All groups share one centre, and each spreads out both ways along 5 directions, with some noise.
Known rows, each followed by its group:
[  7 -53   6  21  19 -17 -32  11  19  -4]	(6)
[ 10 -19 -17  45 -44 -22  -6   0 -17 -43]	(2)
[  9 -27   4   8 -40  -9 -15  19  69   2]	(3)
[ 18 -44  38  62 -13  36  32  -3  10 -18]	(4)
[  2 -47 -21  23   7  -4 -17   9  10 -13]	(6)
[  7 -50   5  13  30 -31 -33  11  12  24]	(6)
[  3 -22 -21   5  20 -25 -32   2 -21 -19]	(1)
[ 34 -16   3  13 -43 -20 -18  11  31   4]	(5)
[  8  -2  34   5 -35  10   6   8  50  -5]	(3)
[ -8 -48  13  24  43   3 -22   3  -3 -35]	(6)
[ 49  39  48 -37 -16  14  -6   1  24  26]	(2)
[-27  24  24   6  15 -22   2 -12 -39 -21]	(3)
[ 12   6 -32   8 -31   0  11  -1 -12  -3]	(4)
[ 43  15 -19 -16  -5  -2  -9  -3 -24  23]	(2)
[-21  14  13  -4  -7 -43 -15   3  -3  -5]	(1)
[-20 -41   9   3   3 -15 -52  16  43 -80]	(5)
[ 31  19  23  -3 -23  31   7  -5   5 -24]	(6)
[ 12 -15  47  22   3   4 -14   3   5 -39]	(5)
[ -5 -57  41  57   2  -5 -11   3  13 -49]	(2)
[ 36  16  37  20 -57  24  24  -3  13 -15]	(4)
[ 48  19  60 -20 -23  10  -7   6  46  31]	(2)
[  2   0  19  17 -39 -24   0   4  13   2]	(1)
[ 29   3  -4  -3  -3  16  -7  -4  -9 -12]	(3)
[ 64 -24 -17   9 -18  -8 -22   5  -2  22]	(4)
[-39 -43 -28  11  30 -16  -8   6  10   6]	(0)
[-45   3 -14 -20  28  13   6   1  11 -11]	(0)
[-13   0  15  19 -58  -1  26   7  51  10]	(4)
[ -7 -64 -12  33  36 -13 -22   7   1  -9]	(5)
[ 26  29 -17 -13 -72 -25  -2   8  29  25]	(6)
[-28   5 -12   0 -20 -67 -33   8  -5 -22]	(3)
[  5  27  36  -2 -41 -12   1   1  16 -11]	(1)
[ 58   9  22  23 -80 -18  -6   4  14  -6]	(1)
[-16  16 -10  18 -48 -19  -5  -1 -14 -69]	(5)
[ 20 -11 -40  -7 -19  -3  -1   6  20  36]	(0)
[ 46  35 -17 -13 -37 -19  -2  -3 -23  38]	(3)
[  6  23  42   2 -23  10   4  -4  11 -34]	(4)
[ 23 -12  -3  21 -65 -28 -20  10  25 -30]	(5)
[ 32  25  66   7 -71 -39 -22   8  29 -24]	(0)
[  5  23 -31 -61  26 -25 -50   6  -8  -2]	(1)
[ 17 -21 -21  14   0 -12 -12   1 -14   0]	(2)
[  7  21  -6 -20 -25  11   6   2  23  10]	(0)
[ 10   3  47   9  17  15 -11  -5 -18 -51]	(4)
[-16 -49 -31  31  21  10  18   2  10  29]	(0)
[-31  -7  29  25   1  -5  10  -1   0 -25]	(1)
[ 45  23  54 -25  31  28  -7  -9 -14  12]	(2)
[  7 -30   9  -9   6  -9 -34  16  41 -11]	(5)
[ 56  40 -13 -39 -46  -7 -29   3   4 -11]	(0)
[ 16  34   4  -5 -30 -25   8  -6 -18  39]	(3)
[ 53   9  24 -18   0 -18 -10   4  12  80]	(6)

New rows. What belongs after each?
[-38  -9  33  12  19  -2 -12   0   3 -60]	(3)
[ 56 -11   8   1  48  15 -12 -11 -51  21]	(2)
[-21   6  19  -4  -6 -46 -22   6   7  -7]	(6)
[  2 -36   1  33 -36 -22 -12  12  34 -13]	(2)
[ 40   0  14   2 -44 -55 -49  12  13 -17]	(0)
[-19  28  40 -16   4  -5 -16   1   4 -45]	(4)
[  9  30  63  -6 -54 -43 -28   9  32 -34]	(0)
[ 15   2  42  20 -11  -6 -13  -3 -13 -44]	(0)
[-16 -48  15  72 -19 -27  14   2   0  -9]	(1)
[ 44  11  25  -2 -11   1 -20  -1 -10 -20]	(4)
[ 35  35 -10 -44 -30 -28 -37   8   9   9]	(1)
[-27  11 -19 -61  23   1 -31  14  43  -8]	(5)
[ 29  35 -20 -44 -22  -5  -7   3   9  40]	(2)
[ 47   6  27   0 -31 -55 -67   6 -14 -58]	(0)
[ 61 -27 -38  -1  -2  36  -6   2   4  23]	(3)
[-24  21  27  -8  14 -16  -6  -4 -18 -19]	(6)
[-39  -4  52  16 -12 -23   0   6  31 -20]	(0)
[ 52  56  17 -32 -75 -10 -25   4  13 -35]	(3)
[ 16  18   6  11 -25  -3  -7  -6 -27 -37]	(2)
[ 40 -14 -30  30 -16 -13 -11  -7 -48 -16]	(2)
[-68 -34  -6   8  48 -18 -11   5   9 -21]	(0)
[ 33 -11  19  23 -33 -13  -9   2   5  -3]	(0)
[-42  -8 -19  -5   8  25  34   3  31  31]	(0)
[ 14   2  11  21 -34 -10  -6   1  -6 -35]	(2)
[ 49   6  32  16 -57 -25 -20   4  12  -9]	(0)
[  6  42 -26 -42 -21 -28 -27   2 -10 -11]	(4)
[ 56  27  10 -16 -31  28  -3  -2   0 -14]	(3)
[ 17  42   4 -14 -33   2  18  -6  -6  23]	(5)
[ 45  30  46 -23   6   6   0  -6  -3  47]	(6)
[ 34  56  37 -46   7  22  -2  -8 -17   6]	(2)
[ 27 -10  51  32 -15  29  12  -6   1 -32]	(4)
[-12  -5  11   6 -39 -38  -7  10  38  17]	(3)
[-15  11   5  -4 -10  26  28   0  22   8]	(0)
[ 55 -37 -14  36 -17 -14 -13   1 -22   7]	(2)
[-64  21  37 -13  19  13  14   0  21 -31]	(0)
[ -9  50 -11 -30   6 -17  15 -11 -29  43]	(6)
[ 47 -37  51  42  -1  -1  -5   0   4  13]	(5)
[-15  16  36  10 -29  -7  13   0  20  -7]	(1)
[-51   3 -15  13  -7   2  21  -3  -3 -31]	(4)
[ 30 -25  46  40  -8  -2  -4  -3  -5 -19]	(5)
[-14  23 -56   6 -43   0  24  -4 -20  -9]	(4)
[-35 -30  15  10 -39 -47 -35  23  70 -38]	(3)
[ 24  19  24 -10 -17  19 -13   1   5 -45]	(3)
[ 18  11  42   5 -23  17  -6   0  14 -45]	(6)
[-10  -8  27 -11  35 -14 -33   2  -5 -32]	(4)
[ 60  -7   3  23 -70 -13  -8   7  19   3]	(1)
[-46  -9  20  17 -28 -59  -4  11  34  17]	(3)
[-49 -45 -31  41  14 -21 -10   3 -14 -55]	(2)
[ 58 -10 -62 -18 -48 -31 -41  13  12  16]	(3)
[-30 -37 -23  15 -26 -69 -26  18  40  22]	(3)
[ 31   1  19   1 -45  -6 -13   7  32 -10]	(6)
[-47 -12  48  47   4 -16  15  -6 -15 -43]	(1)
[ 12 -34  48  51 -11 -30 -17   2  -5 -33]	(0)
[ -2  -4 -59  -9  13 -17 -13   1 -27   8]	(2)
[-30  38  36 -10 -21   6   2  -2  11 -61]	(2)
[-24 -31 -19  23 -37 -30 -11  15  39 -18]	(2)
[  9  -4 -46  -8  16  44  22  -4  -9  19]	(0)
[ 36  30  39  -7 -56 -14 -14   3  18 -17]	(0)
[ 32 -15   4 -12  -3 -27 -38  12  24  19]	(4)
[-22  -1  39  34 -28 -21  12  -2   7 -16]	(1)
[-29 -57  -6  20  30   2 -25  12  26 -42]	(3)
[ -2  28  12 -35 -18  34  17   5  49  15]	(1)
[ -8  14 -15 -24  11  14  -6  -1  -4 -20]	(0)
[-51 -13  52  19  14   3  -2   3  25 -58]	(3)
[  5  70   3 -20 -43   4  28 -12 -23   4]	(5)
